The rows come from 4 hidden closed curves, with some noise, and rows from the same curve form a group. Each curve winds through 8 dimensions. The rows are also pushed far along 5 directions, which tell nothing about the answers.
In the rows, zero is written as 128.
Some rows, each with its group after it:
[165  77 116 149  93 119 120 106  91  88 122 162 162 118 155 112 128  93
  71 100 116 101 155  97 158]
M
[ 86 125  36 182 156 240 166 152 133 103 114 111  67 116 132 160 135 111
 148 126 109 197 130 156 129]
B
[ 88 135  96 130 151 172 148 168 110 117 128 129 109  89 111 117 148 117
 152 127 133 148 125 142 120]
N
[183  93 164 115 115 141 129 167 177  87 157 186  93 127 152 147  67 127
  98 108 137 124 131  82 164]
N
[153 139 203 116 114  66 197 126 125 174 156 124 163  99 132 119  70 179
 177 132 124 153 126  94 130]
M
[110 146  78 124 174 201 164 152 161 170 112 137  68 105 143 142 134 153
 154 127 134 200 109 154 137]
Q
[104 148 105  90 137 110  79  83 132 191 114  98 134 169 149 150 204 128
 124 174 127 103 123 179  93]
B
[144 162 127  75 187 130 195 126 166 217 124 132 104  93 178 106 139 151
 149 160 165 200  94 158 117]
B
[144 111 143 151  92  71  99 118 106  81  99 163 169 138 128 127 119  99
  71 136 128  58 162 100 148]
M
[ 80 138 106 134 150 159 176 130 115 145 132 107 106  94  95 121 137 141
 180 130 135 179 123 147 114]
Q
[126 136 148 100 135  91  39 132 149 165  88 159 136 140  99 134 178 157
 113 140 152  70 123 137 160]
B
[196  78 162 119 112 171 173 142 131 103 197 134 149  68 139  70  78 110
 114  78 124 173 143  65 141]
Q
[101 138  64 165 163 228 163 172 107 104 119 116  87 100 135 124 137 118
 161  95 116 182 125 137 139]
Q
[174  80 130 108 110  95 122  68 141 157 138 147 127 151 171 129 128 135
  96 113 141 142  96 133 147]
M
[119  64  69  82 120 154  57 106 138 143 115 200  83 133 117 150 172  93
  59 121 115 128 139 170 139]
M
[149  95 104 146  98 153 101 118 119 112 121 136 163 118 134 117 128 105
  76 113 109 112 157 112 138]
N
[137 143 165 158 114 123 190 148  98 129 156  78 196  75 117  80  88 140
 167 117 119 153 127  96 114]
N
[151  56 128 169  64 117 105  92 135  74 135 162 139 140  95 154  76 108
  70 110 103 114 160  96 158]
B
[ 84 151  82 133 162 206 165 149 169 110 118 135  50 133 126 166 115 115
 135 152 138 171 142 149 110]
Q
[150  79 153 159  90 128 109 164 140  94 151 148 132 118 109 153  88 144
 131 106 117 119 112  97 168]
M
[151 112 140 193 118 184 140 153 159  58 160 101 106 134 107 146  89 137
 154 111 126 140 137  75 159]
B
[143 168 171 107 147  82 123 140 109 147 118 130 155 121 123  97 138 146
 147 122 132 100 136 113 132]
M
[ 88 160 121 174 116 115 189 139  78  84 124  91 170 105 107 118 102  95
 143 160 100 119 174 116  86]
M
[ 93 156 120 145 141  93 147  90 122 149 110  89 125 153 111 138 140 132
 156 156 138 146 103 172 105]
Q
[ 82 144 109 131  99  74  98 105  49 149  94 112 193 136 111 120 158 112
 119 131  84  82 148 164  93]
B
[162 131 165 134 125  71 160 117  95 122 118 139 166 121 164  96 110 123
 121 110 145 117 114 114 146]
Q
[128 126 135  94 148 156 114 141 133 176 123 150 107 109 127 124 153 167
 157  96 139 144 117 129 154]
B
[ 77  92  80 112 111 202  67 120 172 132 103 160  67 159 125 206 162 118
  91 146 138 111 146 162 133]
B
[121 119 106 118 127 149  52 129 159 100 111 157  91 169 109 164 149 104
  84 136 121  87 156 138 133]
M
[125 138 166 124 127 114 106 173 116 152 122 136 138 120 129 139 128 172
 172 100 129 110  98 123 158]
B
[120 150 151 127 160 184 100 216 177 116 137 129  85 116 105 140 116 147
 161 118 151 141  90 134 148]
Q
[143 111 173 115 100  78 156  94 102 180 145 121 173 115 141 131 117 153
 153 128 114 135 134 119 129]
M
[122 150 116 126 161 194 126 164 167 153 127 105 106 111 139 128 148 148
 152 135 152 157 106 139 132]
Q
[147 106 117 143 133 129 109 143 170 123 108 179  80 135 126 168 119 163
 125 131 139 129 116 113 183]
N
[206 119 175 106 112  97 138 110 145 141 180 113 164 124 150  87 101 163
 131 109 122 125 126  63 131]
M
[141 191 161 163 153  68 129 137 101 119 102  83 166 156 148 106 139 134
 158 137 142  94  99 131 133]
B
[103 123 107 153 123 154  63 125 169  87  99 143  73 185 100 189 140 129
 112 138 138  92 138 137 149]
Q
[140 162 139 136 160 149 143 182 162 140  99 154  85 128 156 143 100 182
 159 103 153 143  90 119 171]
N
[115 162 135 118 158  90 142 158 158 155 105 157  81 138 129 157 111 179
 165 143 143 141  82 145 144]
N
[106 136  74 116 160 201 128 151 125 112 133 122  93 113 130 110 165 101
 129 121 129 148 132 143 108]
M
[116 122 121 119 140 131 144 142 180 148 122 154  81 114 112 147 115 169
 143 148 164 157  89 135 148]
M
[ 91 187 138 157 140  74  92 168  90 149  81  91 186 130 116 128 172 139
 160 166 127  75 108 161 122]
N
[ 87 147  71 128 172 199 157 183 154 111 125 145  42 127 137 170 128 116
 150 149 121 172 120 161 113]
N
[141 119 108  96 135 141 136  79 127 174 138 125 131 117 129 104 162 142
 128 127 119 150 159 116 118]
M
[140 119 165  81 108  27  70  78 103 146 127 150 168 152  93 103 146 108
  87 134 118  75 144 141 109]
Q
[109 116 125 173 119 187 162 155 128  69 167  94 115 106  71 119  79 113
 158 102 110 171 138 109 117]
N
[ 89 175 151 159 132  70  99 173  69 115  97 104 163 144 108 128 139 137
 173 117 117  79  88 158 126]
Q
[107 141  87 149 138 154 194 128  66  85 137 101 142 102 152  97 149  84
 140 134 115 135 161 115  93]
N
[139 112 179 155 113 166 158 161 142  98 158 112 126 114 124 131  62 134
 151  83 144 158 106 107 149]
N
[121  96  91 104 127 126  63  74 150 187  93 152 107 160 143 170 194 133
  96 151 136 120 124 175 147]
N
[121 149  95 113 159 137 160 107 118 166 129 106 139  95 114  86 155 119
 135 150 123 171 138 149  98]
B
[127 140 151 173 106  87  96 146 117  74 132  93 167 159 103 132  98  96
 115 140 111  94 112 140 113]
Q
[162 121 208 136 108  39 104 113 142  86 131 154 135 164  96 129  81 134
 116 117 152  81 124  96 156]
Q
[132 115 115 106 121 161  89 130 149 126 116 157 106 151 145 143 119 114
  81 102 130 121 125 144 131]
N
[136 182 187 118 154 100 155 132 152 198 118  96 136 127 147 126 137 218
 208 135 171 129  93 107 150]
B
[101 143 133 142 127  81 140 125  94 126 117 107 145 148 134 135 118 108
 139 134 122 130  92 175 108]
Q
[124  42 117 123  88 152  65 102 159 137 124 184  93 139 107 191 143 133
  95 121 128 123 137 136 178]
M
[114  61  49 169  86 184  92  71 116  94 111 133 133 134 118 151 170  91
  71 133 109 114 182 121 140]
B
[138  83  76 121 129 172 152  78 131 129 127 162  73 142 158 141 125 118
 100  93 124 174 133 135 141]
N
[123 170 145 127 163 134 161 142 149 156  84 147  95 135 165 140 111 166
 149 114 169 144 103 135 157]
B

New rows, each followed by its group:
[ 84 165  78 113 150 105  70 120 130 136  77 137 103 180 123 158 175 102
  94 166 121  93 125 195  97]
M
[118 111  57 100 143 170  88 113 139 156 122 139 101 124 122 124 184 127
 105 134 116 141 128 153 119]
M
[110 192 126 168 164 150 157 195 131 134 121  85 126 102 101 116 123 189
 212 131 123 147 102 110 134]
M
[119 201 148 173 153 104 205 144  87 110 111  75 156 131 165 106 109 140
 184 129 141 129 113 115 115]
Q
[158 146  92 143 150 176 157 159 152  99 145 119 100 123 154 110 103 135
 130 115 115 159 120  99 124]
M
[162  99 183 109  97  92 148 124 140 136 158 143 154 117 152 125  83 136
 115 123 139 125 116 104 136]
Q
[108 154  97 123 147  98 173 122 109 149 118 127 117 123 135 123 123 139
 150 146 110 155 114 150 103]
N
[141 133 148 198 127 173 173 154 163  82 147  92 116 111  98 131  76 164
 176 119 142 159 125  73 158]
Q
[106 191 136 113 160 130 122 127 155 178 103  96 121 137 114 122 154 187
 173 144 155 124 113 131 120]
N
[145  63 116 105  84 123 151  65  97 157 158 127 186  84 129  87 127  99
  85 120 109 154 153 124 107]
N
[167  79 135  72 120 143 156 102 152 139 180 171  90 116 134 113  80 122
 100  90 116 183 132 114 120]
N
[ 83 144 101 123 123 109 132 107  78 153 130  80 184  99  85  88 166 106
 137 156 101 128 145 158  71]
N
[144 139 143 155 123  97 159 148  93  82 137 120 163 114 143 109 123 112
 136 142 123  94 149  87 128]
N
[119  97 103 102 145 175  83 132 170 129 122 178  62 130  85 146 133 117
  98 110 134 155 130 155 148]
B
[118 161 137 153 134 166 144 179 155 113 128  98 136 114 138 141 112 136
 144 157 136 122 135 112 120]
N
[158 141 153 129 107  37 141  96  53 137 110 126 222 113 157  72 142 114
 107 127 115  79 151 104 124]
M
[114 125 112 139 148 184 163 138 160  85 142 132  63 137 118 146  94  98
 128 124 139 175 133 137 121]
Q
[ 72 124  60 122 132 191 141 112  72 131 115 123 123 103 105 113 158  90
 121 103  93 157 168 161  92]
B
[ 83 171 150 149 148 117 102 169 129 134  70 137 107 159 138 185 147 144
 158 143 155  91 105 164 157]
M
[121 118 145 125 123 101  99 119 106 107 143 124 131 140  80 113 129 110
 131 107 116 119 124 139 120]
Q
[155  97 132 126 119 138  96 109 155 114 142 138 116 129 106 118 140 141
 114 115 146 118 131  96 154]
M
[ 99 159 138 122 142  62  56 166 144 121  90 156 102 182 115 183 151 129
 125 173 131  64  99 172 132]
N
[176 128 189  97 111  75 181 138 108 162 177 117 181 101 176  95  85 146
 149 117 112 139 110  98 112]
M
[ 86 157 113 197 122 133 111 146 125  76  77 117 132 144  99 162 142 130
 136 161 141  76 155 117 146]
M
[167  91 156 101  93  74  71 125 146 105 134 181 140 153 137 143 111 106
  59 135 119  71 140 114 140]
N
[ 93 142  80 119 142 109 127  89 118 157  87 141  99 157 142 147 158 136
 122 139 132 132 111 172 117]
N
[154 146 174 119 129 115 146 176 142 134 160 113 142 121 154 126  94 158
 162 125 128 126  96 106 126]
M
[173  77 153 148  84  81  96 125  86  98 132 159 183 117 127 107 116 115
  93  92 107  85 140  91 167]
M
[125 166 130 131 147  85 178 128  67 140 110 108 175 103 153  79 134 109
 139 128 127 135 120 145 107]
Q
[126 180 146 122 153 101  82 169 146 131 122 107 135 150 109 129 146 131
 140 160 123  93 117 144 111]
B
[164 115 143  93 113  23 133  75 110 168 125 162 150 143 145 116 119 144
 105 134 113 119 117 132 128]
N
[114 132  51 172 145 185 177 107 102 114 119  89 141  94 135 100 157  94
 123 150 115 171 160 131 110]
B
[104 116 110 121 108  88 138  95 111 135 115 144 150 114 101 124 127 104
  97 160 116 121 157 143 103]
Q
[170 108 159  92 139 122 164 133 174 143 141 187  96 101 143 119  77 135
 103 119 154 167 126 108 152]
Q
[116 197 135 132 184 131 147 184 154 179  94 120 102 119 135 132 128 191
 193 132 147 158  77 148 149]
Q
[141  88  95  72 131 168  66  89 188 172 135 158  76 150 133 150 179 142
  95 135 143 133 127 138 139]
M
[167  48 157 138  68 131  94 103 111  80 153 151 160 134 131 123  87  77
  61  72 117 114 139 111 152]
N
[130 163  95 151 121  80 143  68  96 136 113  75 177 157 140 107 146 122
 120 163  98 112 150 132  84]
M
[ 89  97 102 122 125 166  85 126 116  88 129 142  90 142  92 141 154  86
 111 107 130 120 131 156 123]
N
[170 101 109 126 104  83 165  59  75 150 142 108 187 127 186  86 135 108
  99 116 105 139 126 124 110]
M
[ 88 152 116 135 165 199 185 169 134 113 115 128  75 112 152 141 112 114
 153 117 160 171 114 151 126]
B
[113 171 124 191 140 108 153 154  69  74 124  78 153 146 126 123 125 102
 169 128  95 115 131 132 112]
N
[161 119 178 176 121 138 164 139 136  47 145 131 112 138 119 118  53 115
 131  79 149 138 130  79 161]
B
[ 95  93  57 175 100 190  85 123 121  84 126 108 120 145 110 171 160  89
 105 149  91 115 157 143 119]
B
[124 206 183 156 135  94 155 162 112 116 139  50 182 144 138 117 103 133
 175 154 120 100 124 117  89]
N
[129 144 135 159 101  59 126 116  74  87  97 128 198 130 129 106 127  96
  91 149 114  59 167 108 118]
M
[127 164 181 169 151 163 134 185 151  89 121 108  98 142 129 148 109 173
 194  99 172 114  99  92 174]
B
[101 115 104 134 103 132 164  49  74 132 133  91 170 118 113  97 144  98
 118 123 113 139 175 129  88]
B
[ 98 170  83 101 162 163 176 135 130 178 134  92 123 107 162 128 166 121
 153 187 114 164 145 158  72]
N
[ 88 109 114 127 137 132  71 119 170 105  91 173  49 182 100 194 136 106
  98 139 160 117 108 184 148]
M
[140 140  95 147 120  97  67 131 132  95 113 122 141 164 111 122 141 120
  91 142 106  80 122 128 119]
M
[129 131 149 153 114  88 105 152 130  70 113 155 141 128  78 126  93 102
  94 141 122  87 152 114 134]
Q
[ 84 140 107 141 142 193 120 194 145  90 106 144  91 120 128 159 128 101
 121 138 145 120 131 148 130]
B
[123  93  53 163 103 118 110  90  70  89 111 135 156 130 125 123 164  73
  78 140  79 108 172 137 118]
N
[139 151 131 120 173 188 145 146 169 140 133 117  66 144 166 145 139 152
 166 114 161 163 102 130 148]
B
[106 114  44 172 134 199 168 119  97 116 127 100 119 111 139 131 141 101
 134 127  87 182 146 146 112]
B
[ 98 127  99 130 134 176 190 140  77 120 141 113 120 104 161 119 126 104
 153 104 113 165 129 142 103]
Q
[139  69 116 145  74 146  82 109 142  98 143 145 141 128  89 146 119 128
  91 122 103 101 169  90 146]
Q
[126 149 157 169 139 153 149 159 185 121 125 103 106 125 112 153  99 179
 174 145 166 145 102 103 158]
Q
[137 101 171 119 111 110  89 145 160 129 138 153 129 113  77 129 112 155
 128 121 146 114 113 111 158]
N
[104 148 137 190 112 124 106 179 114  45 126  87 168 132  90 128 106  77
 115 154 122  84 130 133 109]
Q
[181 120 111 107 116 107 213  77 110 172 152 119 178  89 198  74 117 143
 114 135 121 160 141  86 107]
M
[179  82 134 156  85 139  79 126 141  57 170 122 150 142 108 116 107 112
  90 105 103  91 150  69 141]
M
